There are 9 hidden switches. A switch that is on adds its own fixed numbers to the row, and there is some noise. The rows also spread widely along 12 directions, which tell nothing about the answers.
Known rows, each followed by its switches (1 for on, 0 for off):
[ 11 -15  -6   4  -1 -29   1 -12  -2   6   8 -17  13  31   9  25  22 -17
  10 -46 -15 -52 -27   0  11 -28  10  -5  21   0 -10   9 -32 -19   0]
1 1 1 1 0 1 1 0 1
[ -3  -5  14   5  21  -8  -3 -26   0   2  -7   4 -12  14  11  16  41  22
   8 -49  -1 -35 -27  17  13 -39 -11 -10  23 -11  -9   3 -13 -26 -22]
1 1 0 0 1 1 1 1 0
[ -3   4 -31  28  33  -3   3   8   2  -1 -20   3 -13   4  13  15  14 -12
  -5  -8   0  -4   9   8  26 -13  -6  -2 -32   0  14   0   9  -2 -23]
1 1 0 0 1 0 0 0 0
[  5 -25 -19  -6  16  11  12   0   1   6 -12 -17  29  46  27   9   3 -31
 -13 -37 -18 -12  -2  -8  16 -33  19  -3  -7   4 -15 -33 -28 -36   7]
1 0 0 1 0 0 1 0 1
[ 12  17  11  -1 -43  -4   8 -17 -29  -3  -9   4  17   6 -16  -8   0  30
   1  -6  25   0  20   3 -27  10  11 -20  19   1   7   8  13  -9  20]
0 0 1 0 1 1 1 0 1
[ 11 -30  11 -25  -7  12   2 -15  28  -2   1  -3  31  11   6   6   7 -31
  -8 -14 -37 -26 -12 -28  15 -34  -3  26 -18  25 -49  -2 -53 -36 -25]
0 0 0 0 0 1 1 0 0
[ -8  -6 -19   8   4  -9   4  -4  10  -6   0  19   5  21  24  18  -4 -13
  -9   7 -55  -7 -24   6   6  20  12  -5 -24 -32  14 -23  -4  23  -6]
0 1 0 1 0 0 0 0 0
[ -9 -22  -5 -27 -35  45  -7  10  10  -5  -1  -1   7  19   4  27 -23  25
  28  -9 -43   7   2  16   2  -6   1 -11  10 -20 -29  -1  21  16  -5]
1 0 1 1 1 1 1 0 1
[ -4  24  -4  10  -9 -16  -2  25  -2  -9  14 -15  10  20 -11  15  23  36
  33 -20  14 -20  18   7 -10  -7  23 -15  30  10  13  -9   8  -2  18]
0 1 1 0 1 0 0 1 1
[  1  15  20  -9 -43 -26  -5   3  25 -14  28   5  22   5  -8  -1  14  25
   2  15 -34  -3   6 -14 -18  16  16  -7  18  10  -4  -5 -27  19  14]
1 1 0 0 1 1 0 1 1
[-18  14   3 -13  -3  -3   4  26  12  -1   3  -7 -12   3   5   4   3  20
   6   8 -25  25  18  11  -4 -14  11 -15   2   8   2 -30   4  17   7]
1 1 1 0 0 0 0 0 0
[  0  18 -19   8   7  -9   4  40  19  -4   2  -3  -4 -15   3   5   7   4
  19  17 -24  13  34   1   1   4  18  -6 -30  25   9  12   0  16 -19]
0 0 1 0 0 1 0 0 0
[ -1  -2  -2   6   7  32  -7 -12 -14   9 -32  14 -14  -1   1  10 -24  20
  24 -13  -4  11   2  24   4   3   2   5 -20 -40   0  18  43   3 -23]
0 0 0 0 0 0 0 0 1
[ 19  10   4  -3  -2   1   8   2   3  -3 -13 -10  14  -7 -16  22   6  -2
  35  11 -13   3  29 -15 -10  11  45  30 -31  22  -8  17 -12 -29 -36]
1 1 1 0 0 0 1 0 0
[ 16  -7  33 -16  -4 -21  -5 -32  18   6   1   3  10   3   5  -2  23  -5
 -21 -13 -28 -15 -21 -17   8 -23  -4   8  -2   5 -20  -1 -50 -23 -17]
1 1 0 1 0 1 1 1 1
[  3   1  -6  14 -12 -35  -5 -29 -16  16   2 -14  -6  -1 -34  14 -13 -42
 -19 -18  34 -39 -23 -23   6 -33 -31  15  -3  -2   6  -6 -19   3   6]
0 1 0 0 1 1 0 1 1
[ 30 -22 -15   5 -24  27  -6 -16  -6 -19 -13  18  45  24  21  18  22  13
  19 -16 -23 -33   2  -1  16  27  15  -6  -1  -6 -20  39  -5 -37 -30]
1 0 1 1 0 0 1 0 1
[ 14  20  -7  12 -23  -5  -8  25  21 -28  26   6  31  -3   3 -10  37  48
 -11  15  18  -4  26 -13  -2  22  -9 -28  16  21   5  16  -5  18  14]
1 1 0 0 1 1 1 1 0
[ 33   6  -5  14   5 -22 -14  16  21  -3  12  -1  16 -14  16 -14  -1  16
  -5   3 -17  11   4   3  -3  36  16  -9 -16 -16  19  51  -4  41  12]
0 1 0 1 0 0 1 0 1
[ 18  -3  26  -8   5 -24   7 -52 -15  13 -21  10  16  36  25   7  23  -7
  -6 -38 -34 -21 -29   2  -4  -9  34   4   2 -23   3 -17 -41 -44 -14]
1 1 1 1 1 1 1 0 1
[  5  18  -5  15 -17 -10   9 -23 -11 -15 -18  15   1 -21 -24  12  16   6
  -9  24  16  -4  21 -10  -1  14  -9   4 -22  19   2   9  11 -11 -27]
1 1 0 0 1 0 1 0 0
[  5 -29 -14  -9  -8  46  -1   6   1  -9 -11  20  29  47  43  -2  10  26
  -8 -30 -11  -3  -1   9  14  -2  -6 -29  10 -24 -14 -10   5 -13   8]
1 0 0 1 1 1 0 0 0
[-13  -1  -4 -10 -22  24   3   3  10 -22   8  22  40  38   5  17  27  21
 -20  13   0 -27   1 -23  20 -12 -20 -11   9  10 -23 -59  -7 -22  -7]
1 1 0 1 0 1 0 0 1
[  7  10  -1  11 -10 -18  -8 -26   6  -6   5  33  23  11  19 -11  19  -6
 -51  16  -4  -8 -12 -20  24   9 -34 -17 -10 -11  11 -32 -20   8  -8]
1 0 0 1 1 0 0 0 1
[ 11   9   8   4   8   0   1   8  16 -13   1  15  28  23  33 -11  29  48
   0 -13 -27   0   5  14  -6  14  28 -21   7 -11   4   5  -7  -2  10]
0 1 0 0 1 1 1 0 1

New rows, each followed by its switches (1 for on, 0 for off):
[-20  25 -11  21 -12 -29   3 -20 -13  -5   0  21 -12  -2 -15  21  16  -3
  -8  10   3 -31  -8   2  13 -13 -27 -15  -1  -1  17 -28   7   8 -17]
0 0 1 0 1 1 0 0 1
[ 13  15   9   0  -7 -20 -17   9   7  11   9  -4 -11 -22  -6  -7  -2  14
   9   0  -1   8   8   0   3   2  -7  -7  -4  -4  13  27   0  26  -3]
0 0 1 1 0 0 0 1 1
[  3   2  -3   3  27 -12  -9   2   7  22   1 -11 -19   0   4   6 -11 -18
 -13 -14  11   8 -15  -7  16 -24 -16   6 -18 -25  17 -13  -6  21  -6]
1 1 0 1 0 0 0 1 0
[ -5 -19 -38  28   6  -6   3 -10  -3  -5 -24  16 -20  -5  16  22   9 -20
   2 -10 -42 -20  -6  20  32   4 -11 -15 -29  -6  -1  30  12   4 -34]
1 0 0 1 0 0 0 0 1
[  5  20   3  -2   0  -1 -14  17  37 -14  25  23  24   5  12   7  25  21
 -12  34 -16  -4  -1 -33  17  17 -12  -1 -19  -5   5 -27 -19  19 -26]
1 1 0 1 0 1 0 1 0
[-20  22  -7  -5 -27  -3   3   0 -18   6  -1  10 -22  -5 -26  17 -33   4
   1  28  -5  21  -3   2 -19  12  -5 -12 -17 -33  32 -36  30  42   6]
0 1 1 1 0 1 0 1 0
[ 11  14  -2  -1  -5  11   8  25   1 -10  -9   0  13  -2  -1  -7  16  24
  -3  15  25  23  43 -13  -4   9  15  -4 -16  26   1  -6  10 -13  -3]
1 1 0 1 0 0 0 0 0
[-17  21  13 -10 -16  -5   4  -6 -10  16   0   3 -15   7  -9   5 -21   6
   1   8  -7  24  -2   4 -16  -7   2 -13   0 -29  22 -45   7  25   7]
1 0 1 0 0 1 0 1 0
[  5  -6 -24  12  12 -16  14   3 -14  -1 -11   3   8  31  37   4  27  -2
 -18 -26 -22  -7  -4  17   4  -3  19 -37   1  -3  20  -9 -15 -11  13]
1 1 1 1 0 1 1 0 0
[ -1  11  14 -12 -31  -6   2  22   0 -10  12 -27   9   2 -21   7  17  38
  27 -12  15  -2  30   4 -17 -18  18 -12  37  36 -20   8   4  -9  23]
1 1 1 0 0 0 1 0 1
[  4  23  15   9 -19 -31  12 -30 -18  -2 -20  29 -18 -22  -7 -15  22  22
 -25  13  -2  13   7   5 -18  18   0 -20 -11  -1  25   7   0   1  -3]
0 1 0 1 1 1 0 1 0
[ -2  22  39  -7  -7 -16  -5 -12  16   4  -4  14 -21 -15   3 -10  16  41
  12  -6 -29  15   7  16  -5  -5   4  -7   8  -5  -5  13   1  12 -15]
1 0 0 0 1 1 0 0 1
[ 14  -7  26 -16   8 -10  -1 -50 -16  26 -22  12 -12  10  24  -3 -17 -11
 -11 -34 -30   9 -37  16  -6 -10   5   0  -7 -48  12  -5 -16  -3  -8]
0 0 1 1 1 0 1 0 0
[ -2  18   1  -3   0  -7 -15  21  26  -5  36 -19  28  23   0  13  12   4
   2  -5  19 -23   2 -23  20 -36 -22   0  22  14  -8 -38 -19  12   4]
1 0 1 0 1 0 1 0 1
[  4   0   0 -17 -18  -2  13   3  -8  10 -13  -8  17  20 -12   3  -9 -21
 -11   5 -17  12  15 -20 -12 -10  25   3 -21  12   1 -34 -24 -22  10]
0 1 1 1 0 1 0 1 1
[ 21 -24  -7   4  -2 -12  -2 -46 -20  12 -14  21  20  37  36   2   9 -35
 -30 -34 -13 -28 -36  -6  21  -6 -12  -8  -3 -30   8 -10 -35 -22  -9]
1 0 1 1 1 0 0 0 0
[ -4   5 -20   9  -8  -9   0   9  10  -5   3   4   2  -4  -3   0   9 -10
 -30  16   3   3  12 -16  14  -9 -25 -12 -19  16   5 -12 -12  14  -1]
1 1 0 0 1 1 0 1 0
[ -8  23 -35  12 -17   0   8  28  11 -25  15   6  35  18 -10  19   7   7
 -12  35   5 -10  24 -21   1  16   2 -12 -18  13  13 -43   9  16   8]
0 1 0 1 1 1 1 0 1
[  5 -19  -3  -4 -12   9   3 -33  -9  11 -17   9  -6  18   8  25 -28 -14
  24 -23 -48  -5 -29  16 -11  13  23   9 -12 -51   3  14   6  12 -18]
1 0 0 1 1 1 1 0 0
[ -6  13   5  -8  10 -19  -4  37  16  15  23 -20  -1  19  14 -17  -4  20
 -18 -21  12  16   4   4  -7 -31  -3 -25  20  -7  18 -30  -5  38  50]
0 1 0 1 1 1 0 0 1
[-12   1  24 -13  -6  -1   5  -3  -1   6  -2 -14  -2  29   0  12   9  25
  28 -39 -18  -7  -5  14 -14 -27  32   0  31  -7 -13 -24  -4 -22  13]
1 1 0 0 0 0 0 1 1
[-21  17 -19   4 -25  25   8  15 -14 -11   3   8  20  28 -22  25 -16  21
  16  17  28  -7   7  -7 -17  10   7   0  -1 -24  14 -48  37  15  12]
0 1 0 0 0 1 0 0 0
[ -9 -20   9 -14 -29  20   8 -18   6 -17  -9  13  33  38   5  25  20  12
  14 -15 -42 -33  -7  -5   3 -10  23   9  11   6 -41 -24 -20 -43 -16]
1 1 0 0 0 1 0 0 1
[ 23   3  -9  24  18 -20 -12 -17   7   0  -4  19   7  -4  23  -6  22   2
 -24 -13   5 -24 -12   3  27   1 -27 -15 -14 -16  14  30  -9  10 -19]
0 0 0 1 1 1 1 0 1
[-12 -11  -7  -1  -5   6   1 -13  10 -20 -23  33  -9  -2  27  14  35  18
  -8   7 -68   1   0  22  23  -1 -10 -19 -16  10 -17   0  -9 -12 -36]
1 1 1 0 1 0 0 0 0
[ 32  -7   0  -1  32  15  -9  -6  -8  17 -29  10  -1  -7  13  -6  12  -6
 -10 -16  23   4   6 -13  20 -13  -8   9 -43  -6   5  24 -13 -33 -38]
0 1 1 1 0 1 0 1 0
[  7  -6 -17   7  21  30   8   0  -9   4 -27   5  13  17  10  11   1   2
   3 -18  11  -6  10   2  15 -13   6  -1 -26 -10  -1  -8  14 -28 -21]
0 0 0 1 0 1 1 0 1
[ -8   9 -18   2 -12  15  -3  21   5 -14  -2   5   2 -10 -14  22   3  11
  10  27   3   3  24  -8  13   1 -12  -2 -20  15  -6  -7  20   9 -24]
1 1 1 0 0 0 0 0 0
[ -8   2 -21   8   0  35   1   5  -7  -5 -17  15  21  28   6  17 -19   7
  13   3  -6   2   7   2   5  10  15   3 -24 -29   4 -28  27  -5 -10]
0 0 0 0 0 0 0 0 1
[ 21  -2   4 -14  -3   5  -8  29  38 -11  27 -16  36  16   6   8  13  12
  19   1 -22  -2  11 -26  -4   9  30  12  -2  13 -14   2 -31   1  -1]
1 1 0 1 0 0 1 1 0
[ 13 -17 -35   3  -4  25   4  15  20 -11  -5   1  40  19   9  22   1 -30
  -2  13 -23 -15  19 -29  25   2   6  11 -42  18 -21  -6 -17 -19 -28]
1 0 0 1 0 1 1 0 1
[  5   5   0   2   4 -12   8 -15   2   0 -29  32  -4  -3  28   1  14   2
 -16  23 -71  23   8   8   8  27  23 -13 -47 -11  12   0 -11  -5 -32]
1 1 1 1 0 1 0 0 1
[-10  29  48 -33 -23 -10   8 -22  -2   1  -6   9  -6 -11 -26   3  10  30
  -6  19 -12  13   7  -8 -19 -19   4   4   1  13 -10 -42  -7 -14 -12]
0 1 1 1 0 1 1 0 1
[  9  15  -2   8   9  -2   1  22   8 -12   3   0  12   4  -4  10  41  27
  16  -4  25 -13  25 -13   9  -7   5  -1  -1  27  -1   0  -2 -24 -18]
1 1 0 1 0 0 0 1 0
[  6  -5 -15   6  12  -8  14 -24 -17   7 -29   4   5   5   0  11   8 -40
 -26  -4   0 -14  -5 -10  14 -23  -6   7 -37   9   3 -17 -22 -33 -22]
0 1 1 0 0 1 1 0 0
